The rows are grouped in 3 different ways at once. Each group adds its own fixed numbers to the row, and there is some noise. The rows also spread widely along 11 directions, which tell nothing about the answers.
In the rows, zero is written as 128.
Some rows, each with its group in each grouping after it:
[133 128 143  95 128 124  91 109 116 119 131 134 105 120 149 105 145 133
 117 151 117 132 153 125 149]
q_258 (2) q_182
[156 106 166 127 106 139  60 141 113 131 125  93 115 131 174 105 176 141
 176 130 117 121 118  93 115]
q_679 (3) q_342
[ 82 169 166 135 133 120  94  60 127 114 135 111  71  98 163 145 172 178
 157 166 180 127 199 141 168]
q_72 (0) q_182
[140 124 119 113 127 107  53  29 107 141 123  99  99 132 173 130 137 166
 173 114 165 129 172 125 121]
q_191 (2) q_675
[164 118 164 129  93  96 105 145 120 142 107 150 132 129 172  89 138 105
 128 142 122 168  89  93 153]
q_679 (3) q_405
[152 111 147 144 129 158  54 123 136 127 131 121 105 117 169 133 141 139
 146 126 139 131 105 127 141]
q_191 (1) q_855
[157 142 123 109 115  95 162  78 103 135 180 120 164 140  91 105  98 146
 161  91 108 165 117 146 100]
q_258 (1) q_855
[132 104 117 157 133 146 101 127 146 108 141 146 106 107 163 125 141 110
 141 140 147 138 110 120 161]
q_72 (0) q_405
[167 125 175 121 146 134  82  96 125 181 130  97 124 154 148 128 109 158
 159  93 135 130 131 135 114]
q_679 (2) q_675
[157 155 158 132 133 135  45 116 140 113 107 146  81 133 170 148 179 156
 136 155 162 143 131 140 140]
q_258 (1) q_342
[154 134 132 112 131 120 145 111 114 122 150 114 145 114 102  78 138 124
 143 124 130 151 130  93 126]
q_72 (3) q_182
[118 150 186 101 101 124 150 173 109 167 139 155 143 137 124 109 112 138
 145 131  83 123 124 136 148]
q_191 (2) q_855
[146 138 148 106 120 145 160 172 131 139 126 159 141 103  89  79 107  91
  95 116 105 143  89  66 142]
q_258 (1) q_405
[179 130 154 177 164 142 174 166 144 100 176 120 147 136 131  60 183 119
 177 129 122 167 115  81 103]
q_72 (1) q_855
[148 128 188 116 110  89 177 140 142 151 179 149 134 123 140  86 127 107
  98 139  80 171 104 159 168]
q_679 (1) q_855
[166 120 189 136 124 131 111 136 116 170 147  90 124 129 151  78 138 133
 150 116 105 139 117  90 114]
q_191 (0) q_855
[ 85 137  92  86  91 114 144 133 100 104 134 194 140 135 122 140 110 132
 154 137 106 122 125 150 152]
q_191 (1) q_342
[137 141 168  98  96 115 130 138 112 156 106 144 120 105 127  60 110 102
  81 131 111 154 117  59 146]
q_72 (1) q_855
[129 113 115 102 103 117 122 132  83 126 154 148 146 141 137 107 117 130
 167 138  78 136 126 136 125]
q_191 (0) q_855
[120 139 173  97  41  60 150 125  98 146 116 130 161 109 125 111 140 130
 176 144 120 149 126 102 132]
q_679 (2) q_675
[125 148 176 118 141 149 124 132 137 180 136 134 117 131 124 130  83 142
 117  97 125 113 114 136 149]
q_258 (2) q_405
[106 129  91  80  72  96 108  91  78 104 113 152 136  99 117 116 130 129
 172 152 130 131 150  91 132]
q_191 (0) q_675
[161 107 123 130 106 104  94  97 144 147 134 153 121 133 142 147 115 118
 124 122 161 160  81 165 153]
q_679 (0) q_342
[116 135 176 101  89  96 125 131 106 155 128 141 103 113 171  80 130 113
 108 156  89 139 139  96 165]
q_191 (0) q_405
[103 144 125 101 151 156 104 147 108 120 139 171 106 156 150 126 136 147
 155 150 100 109 156 143 145]
q_191 (0) q_342
[108 129 143 119 153 129 178 107 105 152 193 113 150 153 123 105  99 157
 172  97  94 120 158 158 122]
q_72 (2) q_182
[156 120 174 131 127 149 103  96 130 179 146  76 132 120 125 113  94 141
 140  74 133 132 103 104 115]
q_679 (1) q_855
[163 124 160 129 146 143 114 142 157 121 175 147 109 109 128 131 147 117
 112 152 118 149 104 176 159]
q_72 (0) q_855

New rows, each followed by its group in each grouping:
[122 111 132  76  87 124 101 139 111 162  83 177 111 132 152  78  81  86
  63 123 100 133 105  70 166]
q_679 (1) q_342
[140 104 183 136 104 105 105 102 157 161 173 105 109 113 181 143 121 126
 111 117 108 145  94 176 164]
q_679 (1) q_405
[130 156 145 122 109 116 155 184 118 117 113 198 137 148 133  97 144 118
 139 152 118 158 115 108 147]
q_72 (1) q_342
[138 121  99 109 119 156 101 123 123 102 106 138 136  90  87 116 129 112
 133 128 167 121 111  72 136]
q_258 (2) q_182
[183 168 223 143  74  84  99 132 129 135 106  97 123  92 128  98 208 145
 162 155 168 166 119  71 116]
q_258 (2) q_855
[131 129 118 124 111 111 107  94 104 116 122 123 111 137 165  84 159 139
 168 125 139 137 151  73 116]
q_191 (1) q_342
[129 111  78 123 161 176 112 138 140 110 146 176 120 138 118 134 116 121
 147 120 143 112 107 135 147]
q_191 (0) q_342
[169 158 187 117 120 127  84 129 125 172 106 137 119 134 132 123 124 148
 130 126 146 140 114 124 132]
q_191 (2) q_855
[126 146 130 115 111  90 137 125 115 111 120 188 110 132 165  93 140 110
 117 163 117 167 137 114 169]
q_191 (1) q_405
[125 129 177 119 146 173 117 140 113 171 158 100 120 134 139  88  97 143
 135  96  80 112 132 104 120]
q_72 (1) q_855
[141 170 171  87 114  78 141  75 126 149 145 134 109 107 111  94 140 136
 112 147 131 163 161 122 148]
q_258 (0) q_675
[117 129 145 124  89  90 142  77  99 141 127  93 132  98 143  54 139 126
 152 119 142 147 150  51 134]
q_72 (3) q_182
[143  96 122 102 111 113 128  82 105 163 160  93 134 142 131  91  94 125
 146  85 104 128 121 104 106]
q_679 (0) q_342
[145 123 150 140 179 185  83 175 121 130  98 165 100 157 182  70 142 121
 128 144 118 124 145  73 143]
q_72 (2) q_855
[177 122 154 128 146 129  67 119 104 135 158 124 132 172 170 129 137 164
 179 121  88 153 118 181 110]
q_258 (3) q_855
[164 179 186 101 123 136  78 172 107 136  86 168 114 155 123 137 161 155
 152 166 137 147 128 122 129]
q_679 (0) q_342
[132 144 161  89  85 120 158 162 107 121 157 130 164 103  79 126 132 126
 160 132  91 135  98 127 131]
q_679 (3) q_405
[133  99 118 101 118 127 126  97 104 144 169 127 148 142 132 115  77 127
 140  97  83 139 109 153 128]
q_679 (1) q_855
[156 114 134 126 149 152 106 153 122 128 122 158 115 143 162  70 143 109
 130 136 117 132 126  81 144]
q_191 (2) q_855
[105 160 145 138  77  76 193  99 116 137 125 134 149 101 111  88 136 136
 177 123 173 154 137  76 137]
q_72 (2) q_855
[135 129 155  66 101 134  98 144  99 170 121 141 138 125 110 119  88 131
 116 122  81 115 124 134 132]
q_72 (2) q_675
[114 144 175 114  85 136 121 135 137 128 169 110 132  70  97 147 155 150
 169 132 128 117 105 145 152]
q_191 (3) q_855
[130 139 126 129 123 123  90  94 102 126 123 142 117 135 152 125 128 151
 162 140 144 149 139 131 137]
q_72 (0) q_855
[179 132 151 130  86  98 118 134 140 145  99 142 154  92 108  94 140 104
 137 127 169 175  77  79 143]
q_72 (3) q_675
[123 110 125 116  95 109 114 132  95 133 117 156 136 135 170  91 111 112
 146 131  93 145 115 105 146]
q_72 (3) q_405
[107 113 105 102 100 107 155 123 145 124 153 177 126 108 130  98 123  96
 115 128 123 134 104 126 181]
q_191 (3) q_342
[119 115  93 102 143 157  51  66 110 128 118 116 103 122 146 136 119 157
 169 108 152  94 163 107 128]
q_191 (2) q_675
[103 143 181 135  60  93 144 154 126 139 103 154 129  92 151  96 149 121
 145 157 143 143 118  89 168]
q_72 (2) q_855
[176 103  63 130 153 105 122 124  78 106 119 197 161 204 175  71 106 108
 153 132 106 189 122 113 124]
q_191 (1) q_182
[167 124 143 150 154 102 171 106 145 149 174 123 127 162 154  61 155 128
 161 104 135 151 135 105 116]
q_191 (2) q_342
[ 96 190 166 113  91  61 156  53  93 143 150 134 124 131 126 137 126 186
 184 136 144 157 174 159 136]
q_258 (0) q_855
[110 179 141 112 180 162 151 142 111 127 133 173 126 151 101 123 120 162
 155 146 139 129 161 131 148]
q_191 (0) q_182
[134 143 161 131 177 156 153 148 135 149 142 147 129 148 121  95 113 139
 130 113 125 130 137 118 146]
q_258 (2) q_182
[169 161 102 110 126 137  96 130  91  96  88 163 132 127  94 113 145 125
 163 151 165 149 124  57 109]
q_191 (0) q_405
[207 118 162 140 144 123 113 190 140 152 125 181 136 172 154  85 134  99
 114 137 108 174  75 127 130]
q_258 (0) q_342
[131 125 113 142 158 143 166 126 145 114 147 154 134 112 105  92 123 111
 129 127 155 149 120  98 157]
q_258 (0) q_182
[157 143 166  98  58 101  87  94 106 139 136  86 147  80  91 127 140 149
 165 115 131 143  97 115 107]
q_258 (3) q_855
[146 131 197  67  54 118 134 179 115 180 125 119 155 103  79 109 108 115
 118 113  88 114  81 102 121]
q_679 (2) q_342
[118 139 156 130 115 145 130 173 129 101 132 158 122 104 139 103 170 125
 150 160 119 135 125  95 157]
q_191 (1) q_855
[178 115 152 129 137 161  45 105 142 152 139 107 110 116 136 146 109 140
 115 103 133 135  93 153 128]
q_72 (1) q_855
[176 128 188 114 170 157  39 102 108 150 139  70  91 141 177  84 165 161
 142 130 104 126 165 104 114]
q_191 (3) q_182
[159 100 163 151 143 166 108 116 171 203 125  96 115 106 137  92  81 103
  96  61 165 110  80  66 145]
q_191 (2) q_405
[172 131 176 124 110  93  83  60 122 180 140  94 107 127 156 100 116 141
 120 109 137 163 123 125 126]
q_258 (0) q_855
[140 144 106 125 126 117 124 103 104 136  95 159 152 138 119  94 106 128
 153 115 176 161 116  77 143]
q_191 (3) q_182
[199 126 188 158  61  74  97 115 155 124 124  83 130  62 130 105 214 116
 152 154 200 167  89  77 131]
q_191 (2) q_182
[162 124 185 117 137 158  79 124 147 152 164  98 108 101 132 115 140 136
 125 118 114 124 105 139 145]
q_191 (3) q_855
[123 151 179 111 107 114 137 143 111 143 145 140 131 134 136 108 136 149
 156 132  98 133 138 138 136]
q_258 (2) q_855
[156 113 135 138 114 173  97 177 141 123 111 142 133  88 104 120 128  98
 127 127 142 128  70  73 139]
q_258 (0) q_405
[ 89 154 167 147 164 142 170 130 145 121 156 143 107 121 146  94 146 142
 134 136 133 137 164 111 170]
q_258 (1) q_182
[125 116 117 146 145 150 112 130 152 118 126 166 133 119 138 139 129 128
 169 121 168 137 105 131 172]
q_679 (3) q_675
[193 175 160 136 192 174 107 134 117 124 102 122 137 150  87 103 141 156
 159 116 179 158 133  63  96]
q_679 (1) q_182
[110 108  89 106  95 137 142 130 148 123 134 163 136  85  96 111 112  90
 125 112 150 116  82  94 168]
q_191 (3) q_342
[133 147 208 114  51  93  67 112 124 165  95 104 114  81 147 143 151 147
 133 154 164 134 109 118 157]
q_191 (2) q_182
[160 152 186 102  66  80 100 119  96 127 131 122 142 119 132 126 154 147
 157 154 110 170 115 141 121]
q_679 (1) q_855
[123 117 124  99 133 161 113 143  95 138 149 123 131 156 137 103 113 142
 160 103  79 103 134 104 105]
q_191 (1) q_342
[100 180 146 137 132 163 136 148 125 136  81 180 122 118 107 117 104 143
 137 123 181 136 125  72 163]
q_72 (1) q_855
[164 156 140  82 123 100 117 138 105 119 128 180 124 164 131 104 152 133
 132 156  98 154 144 144 124]
q_258 (2) q_342
[180 108 172 147 125 132 144 191 119 168 133 140 159 151 143  61 118 105
 141 110  90 149  89  85 112]
q_72 (2) q_855
[188 144 136 103 167 149  93 134 107 112 130 144 123 156 115  92 149 140
 145 137 111 146 143 108 100]
q_258 (2) q_855
[156 152 111  86 141 154 143 149 140  86 136 165 116 101  71  87 163 102
 105 148 135 134 123  72 134]
q_191 (1) q_342
[153  92 143 145 108 111  88  95 121 163 120  94 123 122 179  86 122 119
 139 109 147 142 116  89 129]
q_72 (2) q_182
[132 127 151 115 114 128 167 160 134 143 154 169 153 116 111  94 107 107
 119 124 100 150  89 134 166]
q_72 (3) q_855
[198  89 205 124  93  90  64 138 109 205 116  98 133 153 200  73 114 114
 104 115  80 160  92 119 121]
q_258 (2) q_182
[147 120 181 146 143 133 151 162 137 188 129 147 130 150 160  60 102 110
 110 106 110 143 107  96 148]
q_72 (2) q_855
[123 105 138  95  89 137 114 164 122 139 134 159 120  93 130 113 110  88
  98 146  91 121  90 110 170]
q_191 (0) q_405
[130 123 193 128 119 146  74 144 107 125 161  75 113 111 158 127 177 167
 178 155  91 114 146 135 116]
q_258 (0) q_182
[113 136 160  86  87 133 125 184 116 114 122 167 139  92 108 122 143 121
 121 168 102 121 117 122 162]
q_258 (2) q_182
[117 103 201 115  49 125 124 196 139 159 138 139 138  74 133 123 121  98
 112 149  88 128  66 128 180]
q_679 (0) q_855
[153  75 128 114  79 127 116 146 112 123 143 101 170  90 117  91 130  98
 155 118 109 135  78  81 129]
q_679 (3) q_182
[122  75 158 129  74 100 213 133 157 175 224  93 180  78 100  94  81  92
 116  74  82 133  56 149 152]
q_191 (1) q_182
[157 136 143 121 137 100 139 118 102 130 125 148 122 156 158  48 148 122
 139 136 109 162 154  75 124]
q_258 (2) q_855
[168 121 148 104 128 143  73 104 137 124 120 114 106  94 117 115 134 112
  88 135 148 148 114 101 148]
q_679 (1) q_182
[191 182 195 114 123  76 136  88 125 156 141 131 129 134 112  84 146 147
 128 127 140 190 122 128 128]
q_258 (3) q_855
[121 145 200 180 142 114 145 111 169 186 128 144  89 125 188  88 129 129
 114 127 175 154 127 108 192]
q_191 (0) q_855
[116 152 162 116 105  77 180 119 153 111 200 144 116 122 135 129 187 147
 162 156 117 134 146 192 157]
q_191 (2) q_342
[117  90 162 154 150 193  61 165 155 155 136 125 110 117 179 141 120 136
 137 115 129 100  94 141 178]
q_191 (3) q_182
[141 157 105 108 117 137 114 122 121 123 105 170 131 122  85 141 122 131
 149 130 178 136 109 107 132]
q_191 (0) q_342
[161 155 180 132 153 144 169 140 152 164 143 130 118 106  93  55 131 107
 103 118 145 145 120  58 147]
q_191 (0) q_855
[200 134 145 105 122  95 115 103 119 146 150 136 140 141 117  95 131 121
 126 124 121 168 112 136 114]
q_191 (2) q_855
[ 98 108  73 127  97  98 137 110 116 125 125 195 145 158 155 144  95 133
 175 110 146 133 108 161 155]
q_258 (2) q_342
[138 153 207 146  90 107 145 134 133 193 119 101 151 113 117 115 118 151
 157 103 169 136 103  95 133]
q_191 (2) q_182
[125 136 196 154  69  84 100 120 133 155  95 117 107  93 186  89 160 125
 125 152 166 160 114  72 169]
q_191 (1) q_182
[115 150 207  74 127 158  61 136 106 178 145 105 109 123 140 149 115 181
 146 122  74  94 146 172 141]
q_191 (3) q_675
[141 132 151 121 152 143 147 140 127 144 148 143 130 141 125  78 120 126
 132 114 105 132 133  98 136]
q_258 (2) q_855
[137 125 181 128 127 178 139 210 115 123 125 107 149 101 103  67 150 116
 143 127  95 119 110  29 115]
q_258 (1) q_182
[156 118 242 126  71 108  44 136 118 187 119  81 110 124 196 130 153 157
 145 136 105 129 109 143 132]
q_679 (2) q_855
[166 119 180 152 105 141  94 167 145 179 102 136 137 125 145 120 115 124
 136 109 155 135  69 106 143]
q_191 (2) q_855
[146 110 133 134 122 150 117 162 133  94 153 134 140 108 129 123 159 118
 171 138 118 135  97 116 141]
q_679 (3) q_405
[144 126 139 143 118 139  90 132 109 120 115 131 124 123 145 105 144 134
 167 138 137 139 123  85 123]
q_258 (0) q_855
[ 94 110 162 111  45 111 121 164 107 178  96 150 157  97 138 122  64 109
 107 117 109 133  70 113 170]
q_72 (1) q_182
[160 111 175 126  96 103  98 121 104 152 141 109 139 149 170 113 135 142
 170 123 103 146 117 140 117]
q_679 (2) q_855
[175 115 232 155 108  94 102 183 115 165 141 115 127 149 209  82 178 137
 152 169  85 168 113 134 136]
q_191 (0) q_182
